The rows of a group lie close to one hidden flat surface of 10 dimensions, which may be shifted away from zero. Surfaces can cross.
Some rows, each with its group after it:
[ 15  -2  -7 -16   3   7   6   6  22   5   0   2 -10  -5   5]	Z_657
[ -8  -5  13   6  -5   3  13  16   0 -12   7 -16  10   3   4]	Z_992
[ -5   7   0   5  16   7 -11  -2 -11   7   6 -20 -11  -4   8]	Z_250
[ 18   8  -8  14 -10 -14  12   0  12   1 -12  -5  14  -2  25]	Z_250
[-9 -9 -4  5  8  3  9 -3 10 -3 -6 14  2  9 26]	Z_992
[ 19 -16  14 -14  -8 -20   5  13  -1 -11  -7   5   3  -4 -31]	Z_250
[ -2  -8 -25  -1   0 -33   0 -36 -19  12   3  -1 -16   7 -10]	Z_428
[ -6  -5   3  11  16   0  11 -10   4  -8   3  -8  -8  21  17]	Z_428
[-11   5   5  19 -23   5   9  10  -4 -14   0   1  26  19  13]	Z_992
[ 8 -6 -4 14 -8  2  4  6 12  7 -8  5  8 16 26]	Z_992
[ 11  -3   3  -3  -9   4  -3   5  16   9  -9 -15   0   0   3]	Z_657
[ -4  -2   8   2  -1   1  14  12  -2 -15  10   2   6   2  -6]	Z_992
[  7   0 -14  -7  -7 -10   2  -5 -11   3   5  -3  -5  10   1]	Z_250
[ -5   3   5  11 -19  -4 -10  -1  -7   6  -3 -10  12  -9 -18]	Z_992
[ -6  -4  10   1  10  -6   5  -5 -11  -1  14  -3  -6  -7 -16]	Z_657
[  3  -2   5   4  11  -3   9  -3  -1   7  12 -15  -7  -3   4]	Z_657
[  3   0 -18  -6 -16  -4   0  -3   8  -2  -3  -2  -4   3 -11]	Z_992
[ 17   0 -11   2   0 -10   5 -12  13  21   2 -12  -9 -11   3]	Z_657
[ 4 -8  9  0 -4 -2  4 13  5 -4 -4 -9  5  3  5]	Z_250
[ -2  16   6   5   5  14  -3   0   6   6   1  -9   5 -15  11]	Z_428
[  3   2  -5 -17   1   4   0  -4   9  -8  -8  18  -4   7   2]	Z_428
[ -4  -2  -4  -5  16   5  -3 -10  12   8  -2   8 -11 -14   2]	Z_428
[ 0  7 -2  0 13  5  6 -4  4 -3  9  4 -9 -5 -2]	Z_657
[-4 -3 -1  0 -9 -9  6 -5 -7  1  2  1  8  2 -1]	Z_428
[ 7  3  0  0  8 -1  3  8 -9 -8  7  3 -4  6 -1]	Z_992
[  4   5 -18  -8 -12  -4   3  -3 -13   5  17 -24 -11  12  -8]	Z_250
[ 12   8  -8 -11   4   6   5  11  22  -6  -8   3  -1 -14  12]	Z_250
[  5  -7  10   1   5  -6   1   5   2  -1   0  -6  -2 -12 -16]	Z_250
[-12   8 -13   7 -17  -7   5 -19  -5  -7  -2   1   7  13   0]	Z_428
[-10  -5   1 -10  14  15  14   2  22   6  12   1  -8 -20   5]	Z_657
[  2  -5  -5 -13  11  -3   5  -7   3  -3   9  -3 -20  -1 -15]	Z_657
[-13 -10 -18  -2  -4  -7   9 -13   8 -13  -5  10  -5  17   5]	Z_992
[-11 -16   5  10  -2  -8  12  -4   7  -3  -1   1   6   5   6]	Z_992
[ -8 -18   7  16  13  -4  28  -8  15 -17  15  -2 -14  22  -8]	Z_657
[ -2  -1   8   4 -14 -11   9   2 -14   1   8  -4  15   0  -8]	Z_428
[ -6 -23  -3 -13  -1  -2  18  -6  27   0   6   0 -15  -2 -17]	Z_657
[-11  -2  -5   3  -2  -1  -6  -8   3  -2  -8   1   0   0  -2]	Z_250
[ 10   0   2   4  25 -14  -2  -9 -14  -1   8   5 -16  -7 -12]	Z_250
[ -7   1   6  12  19   2  17   2  -4 -16  26  -2 -14  -1 -20]	Z_250
[  3   1  -5  16  13  -2  25  -9  12  -1  19 -10 -11   5   9]	Z_657
[  1  -7   6  -3 -21 -13  -4  -5  -7   9  -9  -4  14   1 -11]	Z_428
[  8   3   0 -11  -7  -6  -3  -4  -1   7  -9  32  12 -10   0]	Z_428
[  1  -6  -4   0 -13  -8   9  -1  -5   2   9   2   3   9  -7]	Z_250
[-7 -5  0  7  0 -4  9 -9  8  4  2 13  5 -6  3]	Z_428
[ -4  -4 -14   2   1  11   1  -1  21  -8   0  -1 -16   8 -11]	Z_992
[ 12  12  -7  -1  12   2  16   0   8   9  14  15   0 -17  16]	Z_657
[ -5 -19 -12 -12 -14  -9  13  -2  18  -1 -15  25  12   7  21]	Z_992
[ 16   1   2 -21   2   0 -12   4  -1   7 -14  -5  -3   8  15]	Z_428

New rows. What belongs after each?
[15 10  3 -1  9  0  6 -1  5 -3  4 -3 -6  5  4]	Z_428
[-19  -9  -6   0   5  -7   8 -13  -5   5  11  19   0 -18  -9]	Z_428
[  4 -11   4 -15  -8  -2   8  13  -1   0  13   8  -3  -6 -29]	Z_250
[  3   2   4  16 -29 -10   4   3  -1  -1   8 -10  10  -5 -38]	Z_992
[ -7 -14  -4   8 -30 -15   7  -9  15  13 -12  -6  17  -7  -2]	Z_992
[ -2 -10  -3  -8   3 -17   5  -8  -6   4  -2  -4  -2  -9   2]	Z_992
[-12  -6 -13   1   2   4  15  -5  18 -12   2   2  -7   7   5]	Z_992
[  1   5  -8  -9 -12   4   3  10   6   1  -5  -5  10  -3  19]	Z_992
[-2 -2  4 10  1 -6 10 -7  1  3  4  3  5  0  4]	Z_428
[  1  -9   8  -3   7  -2  16  14   1  -9   8 -12   0   2   8]	Z_992
[  8  -6  -9 -26  17  15   0   4  25   2  -2  -4 -24  -3   6]	Z_657
[  0  10  -6 -21  -9   5   5  15   3  -4   1   2  12 -21   7]	Z_992
[ 16 -13   2  -4   1  -9  -3   2  -7  31   5  -8  -2  -3  10]	Z_250
[ 17  -4   4  -8  -6 -18  -2   5  -6   2  -4   8   5 -13 -21]	Z_250
[ -1  12 -22  16  -7  -3   7 -13   1  -5   1  15   3  13  13]	Z_992
[-11   0   9  11  15  -3 -15  -7   0 -18 -25 -12  -2  -1   1]	Z_250
[ 11   6  18  -8   9   3  -9   1  -7 -12  -9  11   1  14  -7]	Z_428
[ 19   4  -5 -10  18  -4  -7   5 -27  23  21 -10 -17  -1   8]	Z_250
[ -3   3   1 -12  -4  -2  -5   5 -13   5   5  -5   4 -12  -5]	Z_428
[  6  22 -11   3  -7   4 -24   0 -20   3  -3 -16  -4   5  -5]	Z_992
[  8  11  11   5  13   0   1  -2  -6   0   7   6  -1 -12  -8]	Z_428
[-16  -5  -3  16  -8   0  -4 -13   0  17   4 -17   0  -3  -3]	Z_250
[  7 -24  17   1  -5 -18  -6   3 -17  14   0 -16   0   9 -14]	Z_250
[-11  -1  18  22  13   8   4   6 -17  10  22  -8   4   1  13]	Z_250
[ 11   6   4   3 -17  -9  11  -5   7   1  -1  17  14  -3 -12]	Z_428
[ -8 -19  -5  15  -9 -19   3 -23  -5  17   1   3  -1  11  -3]	Z_250
[-22   1  -5 -19  -2   3   7   1  -2 -21   4   2   1 -11 -13]	Z_992
[-11   3  -8   2  -3   4  -9  -9 -10  19   7  11   2  -8   3]	Z_250
[ -9  11  -8  11   2   1   3 -11   6  -6   8 -16 -10 -13 -20]	Z_250
[ -3  -4  -7 -22  -7   5   8  13   3  -1   6 -13  -2  -3   6]	Z_428
[ -9  -4  -7 -10   5  -1   8  -2   9  -3   1 -15  -6 -11   7]	Z_992
[ -4  13   6  19  -1  -7 -12  -6  -8  -1 -14  -6  14 -12   5]	Z_250
[ -1 -10  11 -26   4   3  -1  11  -4   5   2  -4  -1  -7   1]	Z_657
[  4  -4  -3   0  -1 -10   2  -4   0   2  -2  11   1  -7  -9]	Z_250
[ -9   7 -12   6  -6  -3   2  -9  -2  -3   1  -5   2  -1   2]	Z_992
[ 11  -2  -4 -18 -14  -8  -9   9 -22   6   0 -16   0  11  -3]	Z_250
[ 12  -7  -2  -5  16  -1  14   0  11  -7  10   2 -18   8  -7]	Z_657
[-11   3 -10  -9  18   6  11  -8  -5  -4  12  -4 -10   6  24]	Z_657
[ 5  1  8 18  6  5 -4  9 -5  3 -1  7  6  9 12]	Z_992
[  5  -1  -3  -5  13   3 -12  -9   1   6  -9  -2 -12   5   8]	Z_657
[ 12  -5   0   6  15  -3   1  -8  10  10  -1   0 -12   0   6]	Z_657
[  4  -7   6  -9   8   9  11  16   6  -2  17  -6 -11  -5 -12]	Z_250
[ -9 -16  -1   0   3   6  10   3  23  -1  -9  10   3   2  21]	Z_992
[  4   0 -13  -4   8  -6   6  -7  11  -9   2  -1 -18  -4 -16]	Z_250
[ 10  10 -11  -6 -20  -5  -4   6 -21  14   6 -21   6  10  13]	Z_250
[  9 -14   2  -7  -5 -13   1   2   2   0 -10   3   1   5  -2]	Z_250
[  2  33  -1  15   0  10   7  -5  -5 -14   6  -5   9  12  17]	Z_428
[ -6   2 -13  13  13  -4  17 -21   9  -1   9  17  -8   2   8]	Z_657
[ -6  -6   1  -2  19   8  -1   2  -6   3  10  -4 -12   7  10]	Z_250
[ -4   8 -10   7  -8  -1   7  -4  -7   1  14  -4   1   2  -4]	Z_250
[ -6  -6  -6  -7   5   6  -4  -7  10   2 -11 -11  -8  13  24]	Z_428
[  0 -19  -4 -19  -8 -13  18  11  -5   4  15  -9  -3  -4  -6]	Z_428
[ 4  6  1  2  1  3  3 -1  5 -4  1 20  3 -1 -3]	Z_657
[ -3  -6   4  12  -9 -18   2  -9 -13  18  -3  11  20  -6  14]	Z_428
